The first 4 rows are patterns. Each new row is the sum of 2 different patterns, raised or lowered, with some noise. Before adding, each is slid sideways (what falls off one end comes back at the other) and multiplied by a number that may be negative. Names go in the order of the patterns.
Some rows, each with the names of its patterns after it:
[  1 -14  11   5  -3  -7 -11   1  -2   2   9  -8  -2  -5  -7   9 -11  -4
  -6   2   1   5  -4   9  -5   1   0   6  -1  -5   1  -5]	G
[ 4 -7 -4  1 -9 -5 -2 -1  5  3 -2 14 13 11  0  6 -7  5  4 -6 12 -2  5  8
 -7  6  5  6 11  0 -5  0]	T
[ -5   6   4   8  -6   2   8   4  -5   1  -8  -6 -13   0   0  -2  11   4
 -14  -2   2   0  -7  -1  -8  -1  -2  -1  -4  12   9  -1]	S
[ 2 -9 -7 -2  1  4 -5 16  4  4  3  0 -4 -4  5  3  0 -7  1 -1 -6  6 -2 -4
  5  4  6  0 -3 -1  7 -3]	V

New rows, each followed by the names of its patterns:
[ -7   8   1  -1  18  -1   8   4   3   3  -4   1   2   2 -10  -2  -1 -11
   2  -3  -4   6   5   4   8   5   5   5   1  -4  -5  -4]	T V
[ -6 -12  -3 -11  -5  -5 -18  -7  -9 -13 -22  -7  -7  -9 -13 -23  -6 -12
   0   2 -13 -12 -16 -10 -18 -20 -16 -16  -8  -6  -3 -17]	G V
[  5   7  -7  16   0  -3  -4   2   7  13   4   7   5   5  14  18   7   1
   2   6  -9 -11  12   7   2   3   0   2   2   8  21  -2]	G V
[ 11  -7  -4  -3   4   2  -8 -10  -5 -11   4   6   5  -6 -12   8   1  -2
  -5  -9  -8   0 -11  -1   4   4  -8  -5   6  -1   8  -7]	G S
[ -4  -6  -6  -6   2 -13  -4  -6   6   4   4   7  17   4   1   5   1   4
  -2  -3   5  -1  -8  16   0   2  -3  -6   9  -1  -1   9]	G T
[  3   4   5  -3   1   3  -4   8  -6  11   5  -5  -7  -7  -8  -9  -5   8
 -10   4  -7  -8  11 -16  -1  -8  -2   6   0  -6   3 -10]	G T
[ 6  5  7  7  5 10  7 10 -1  6  7  8 11  0 18 11  2  2  1  3 -1 15  5  4
  4  0  7 -1  7  9 -1  8]	T V
[-16  -4 -17   0 -11  -5 -19 -13 -17  -7 -21   4  -4 -10 -20  -5  -2  -5
 -10 -10   9 -19 -19  -7  -9  -4 -21  -8 -12 -20   6  -5]	G S
[ -3   5   5  -6   6   9  11   3  10  10  10  17  19  13  18   4   5  12
 -12  -6   6  10   1  15   7   5  19  -2  12   4   3   8]	T S
[  6   7   6  12  15   2   0  -5  -3  -2 -17   9  -2   3  17  -2  -8   2
   7   9  -7  -6  -8   2  -8  -4  -3   4   4  -3  -5   9]	T S
[31 -2  0 12 18 15  4 11 -1 -4 15 10 17 18 -2 30 22 23  6 12 -1 17  3  8
 16  7  6 15  8 12 17 13]	G T
[ -3   5 -16  -8 -10  -2 -13   3  -3  -7 -11  -3   4  -6   1  -1   5 -13
  -6  -4  -1   2  -5  -1  -5 -16   6  -3   5   7 -10   5]	G V
[-13  -9 -20 -11 -17 -17 -10  -6 -17  -2  -9   6  -4  -8 -10 -22  -8 -16
 -12 -15 -13  -6  -6  -1 -15 -11 -10  -2 -18 -16  -4 -13]	S V
[  7   3   2   2  -2   6   4   3  -1   5  -2   7  -4  -3  11   1  -7   5
  -2   0  -9  -2  -1   5   6   6 -18  -8   1   1  -1  -5]	S V
[  8 -17   5  -5   6  -2   9  -8  -6  12  -7   3 -11  -6   8 -10   3  -6
 -13   7  11   7  -2   5   4   7   7   8  -5  -5  -5   0]	T V
[  1  -6  -3 -16   8 -10  -8 -11 -13  -3  -1   1   0 -11  -5  -3  -9   3
  -7 -10  -6   1  -6  -2 -10   3  -5  -1  -8   3  -5  -1]	G V
[  9  -1   9   8  -3   7  14   1   9   3   1   9   5  -4  -4  -3  -2  -2
   4   4   0  11   2  18  12  12  -2  10 -11   9   5  -4]	G T
[10 27 12 26 24 20  6 12  9 17 13 -2 21  7 10 22  2 13 18 19 25 10  3  9
 20  1  8  3 -5  3  9 13]	T V
[ 13  12   4   3   5   3  11   6  -3   7   4  -7   3  -7   3   4   9  12
  -3  -4   1   9  -5   0   6 -10  -1   2  -3   1  -1  -1]	T V
[  5  13  -6  -4   1 -17  -8  10   0   2   2   4  12  17   9   1   6  -3
  -6  -5  -4  14  -8   0  -1  -2   3  -3   2  12  -2   2]	T S
[  3  -8   7   4 -22  -7   0  -1  -3   1 -10  10   8   8  -5  18   2   3
  -2   1  14   6  -2   8   2   9  -2   6   1  -6 -18  -1]	T S
[ -8  -3   4  -2   7   4   8  -4   5 -16   0   3  -9   3  -7  -5  -2 -21
   1  -2  -1  11  -4 -19  -7  -1 -13 -14  -5 -20 -12  -9]	T S
[12 -3  2  7  3 18 14  0  4 -2  4 22  1  4 10 15 10 21 10 19  7  8  8 17
  0 -3  3  5  6  3 16 12]	G T
[  5  -7  12  -9  13   7  -1  -8 -12   5   1   3   5  -6  -1  -7  -1   7
 -11   1  -1   7   3   3  -4  13  -6   4  -5   1   0  -3]	G V
[  3   3  -9  -2 -13   4  -9  11  16   4 -16  -9   6   2  -2   9 -12   0
  -3  -5   7   6   8  -4   0   9  10   7   5   1  12   6]	G S
[ 4 11 -2 16  2 13  0 10  6 10 -5  5  7 -9 -5  1  7  3 13  7 13 -8  0 13
 11 16  8  1  4  0  8  2]	G V
[-16   7  -8  -4  -4 -18   3   3   0  -8   1  -4  -2  -2   3  -3  -2 -11
  -6   1 -16 -11 -13   5 -16  -1  -7  -3   8 -14   0 -10]	G T
[-20 -13  -8 -13 -20  -7  -3  -7  -7 -15  -1 -15 -19  -7 -13  -8 -14  -9
 -10 -23  10  -6  -3  -2 -19  -6 -12  -2 -12 -13 -22  -8]	G V
[ 10  -6  -6   7  -6   4  -4  -7  -2  -6  -7  -1  -8 -15 -10  -5   5   2
   7  -1 -19  -2 -17  -7 -13  -7 -10  -1  -2  -9  -9   6]	S V
[  6 -11  -3   1 -10  -8  -3   5  -6   5  -2   3   5  -6   8  -6  -3   9
  -6  -4  -6  -6   4   6  -3   0   6  10   5   9   6   0]	T V
[-6  2 14 -1 10  5 14 11  4 13  8 10  5 -7 -8  8  0  2 -1 -3  4  3  1  0
 13  2 22  0 11  6  9 14]	G S
[ -3  -1  -5 -15   2  -1 -10   2 -11   0  -6 -14  -2   7  -1   2   8  11
  -1   5   4  -7  -3   7  -1  -1 -10  -5  -7   6  -4   5]	T S
[  4  -8  -4  -8  -3   1 -10  -2   6   1 -11  -4 -11  -6 -15  -3   1  -9
   7   3 -19  -8  -5  -3  -7  -3 -14  -2  -6   1  -3   8]	S V
[ -5  -7   4   1 -12  -7 -15 -10 -14  -5  -9  -4   4   4 -13  -6  -3  -7
  -7 -15 -15  -8  -8  -6  -5   9   0  -7  -8   5  -1   3]	S V
[  0   5   2  -5  -8  -9  -5 -16 -10  -3 -13 -15  -5  -8   5   2  -6   8
   4   9 -16  -2 -15  -2  -2  -8   9 -12  -2   3  -8   1]	T V
[ -5  -6 -16  -5  -2 -15 -18  -7  -8  -7   3  -9   4  11   9   0   0 -16
  -2   5 -15   8 -17  -8  -1 -12   4  -7  17   9  -2  -8]	T V
[-9  4  3  7 -5 18 10  7  8  3  7 -7  5  7  7  4  4  4 -3  3  6  1 11 11
  3 10  3  6  8  0  2 -2]	G V
[ 3  2 21 13  9  8  2  6 12  3 10 21 20  5  7 21 14 23  5 24  9 10  8 17
 12  4  0  8  3 16 23 20]	G S
[ -3  -8 -12  -7 -11   0   4 -19   1  -8   3 -10 -14 -13   2 -16   4  -4
   3 -12  -6   0 -14  -4   2   8 -18 -11   2   1  11  -6]	G S
[  4   4   6   0   7 -12  -9  -5   5   3   6  11   4  11  -3   6  -2  -4
  13   1   1  -4  -3   4   5   8   0   7  10   7  15   9]	T V
[ -3 -14   8  -3   6  13 -13   2  -2  -2  15  -9  -6  -5   4  -3   2  -4
   2  -7   0  -1   8   2  -6   9   4   7 -13  14   0   1]	G T
[ 7 -2  6  5  6  0  5 19 12 10  3 24 -1  8  6 15 23  8  6  5 -7 11  1 11
 14 -3 24 13  4  4  7  3]	G S
[ -5  -7 -13 -13 -14  -2  -3 -10   6  -2  -8   0  -1  -5 -11  -1 -21  -8
  -8  -7  -7   8   6  -9  -9   1   4   2  -7   1  -2   0]	S V
[ -3   9   7  -6   7   1   7  10   3   2   8  -2   6   9   0  -9  -7   5
 -11   7   8   0   7  -8  10  -1   2  12  -1   0   0 -16]	T S
[ -1 -15 -18 -19 -26   3 -22 -21 -19  -4 -11   1  -9  10 -15  -9 -10 -15
 -15  -3  -8 -17 -10 -17   1   1 -12 -16 -20  -7 -24 -17]	G S
[ -6  -4  -8   3  -9   8 -23 -16  -5   1   7 -12   7  -5 -12   3  -5  -5
  -2 -11   5  -4  -6  -8  -8 -15   1 -17  -5  -5  -3  -8]	G V
[  0   5   2   5   6  10  22  -6  -2   1  15   0  -1   1  -1  -6  15   9
   4   8  -5  19   6  10   6  -3   0  10 -10   4  -4   2]	G V
[ -1  -4   9  -8  -8  10  11  12  -4   3 -11  -4   5  -7   9  -1  -5   9
  -8   5  -1   2   3  -1 -12   0  -1  -8 -10  -3  -8  -8]	G T
[ -1 -11   0 -12 -14 -16  -9  -5 -17  11   2 -19 -13 -12  -5 -12  -5  -6
 -13  -9 -10 -14  11  -5  -9 -13   2  -1   5 -13   3  -2]	G S
[11 10 21 -8  3  3 14 18  7  8 18  9 15  6 19 19  9 13 14 22 10  3  5  6
 -5  0  7  9  1 19 17 -5]	G S
[ -9 -10 -13  -3   0   8  -5 -10   6 -11  -3   1  -9   3   0   0   1  -9
  -2   3   6  -6   8  -4  -7   6   5   6  -4  11   2   6]	T V
[  1  13  12  -3   2  -7   0  -4   7  -1   7  13  16  -1   5   6   2   4
 -10  -6   0   1   3   6  20   8   2   1  16   9  13   5]	S V
[  1  -5  -9   0 -11  -7  -8  -9  -2 -13 -13 -10 -12  -4  -5  -3 -10   7
   3  -4   2  -4   0 -14 -12 -10  -5 -16 -13 -11  -8 -12]	T V
[ 1 15 19 14 10 10  1  9 10 -8  8  4 12  7 -4  4 12  8  8  2  4  4 13  4
 10  6 -2  1 -4  1 18  8]	T S
[  3  -6   5   1  -2   1   0  -6 -20  -5   3  -5   0 -12   3  -6 -16  -2
   2  -1   9  -4  16  -1   1  -3 -14 -11  13  -7  -3  -5]	G S
[  8   3  -5   3   6  10   2   5  15   7   9   4  -5  -3   9   9   2   6
  12  -2  16   6   8   2   5 -10  -3  -2   9  -4  -1  -8]	G S
[  4   3   7  -4   9   1  -2   7   3 -14  -4   6  11  -5  -5  -8  12  -4
  -4 -10  -1  -2   9  10   8  16   5   6  -6  -3  10  -1]	S V
[24 13  9 10 13  7  5 10  8 17 -1 10  4 -6 -2  8 10 12 14  5 -8  6  2  3
  0 -3 -6  3  3  7  4 15]	T S
[-10  -9  -3 -12 -13 -12 -23  -7 -20 -12 -12 -11   3  -2 -10   1 -13 -11
 -12   0  -8 -14 -13 -13  -9 -27   7  -7 -15 -13 -16  -3]	G V
[  2 -14 -10   7 -15   6  -2   1   4  -8  -6 -17 -16   9   4  -5  -7   9
   1   3   6   4   0   1 -17 -12   0 -12 -20 -16  -9  -4]	T S
[16  7  9 13 13 20  9  4 21 11 15  5  7 18 18  9 10 11 10  2 17 15 12 21
 13  1 12  6  5  1 12  2]	T S
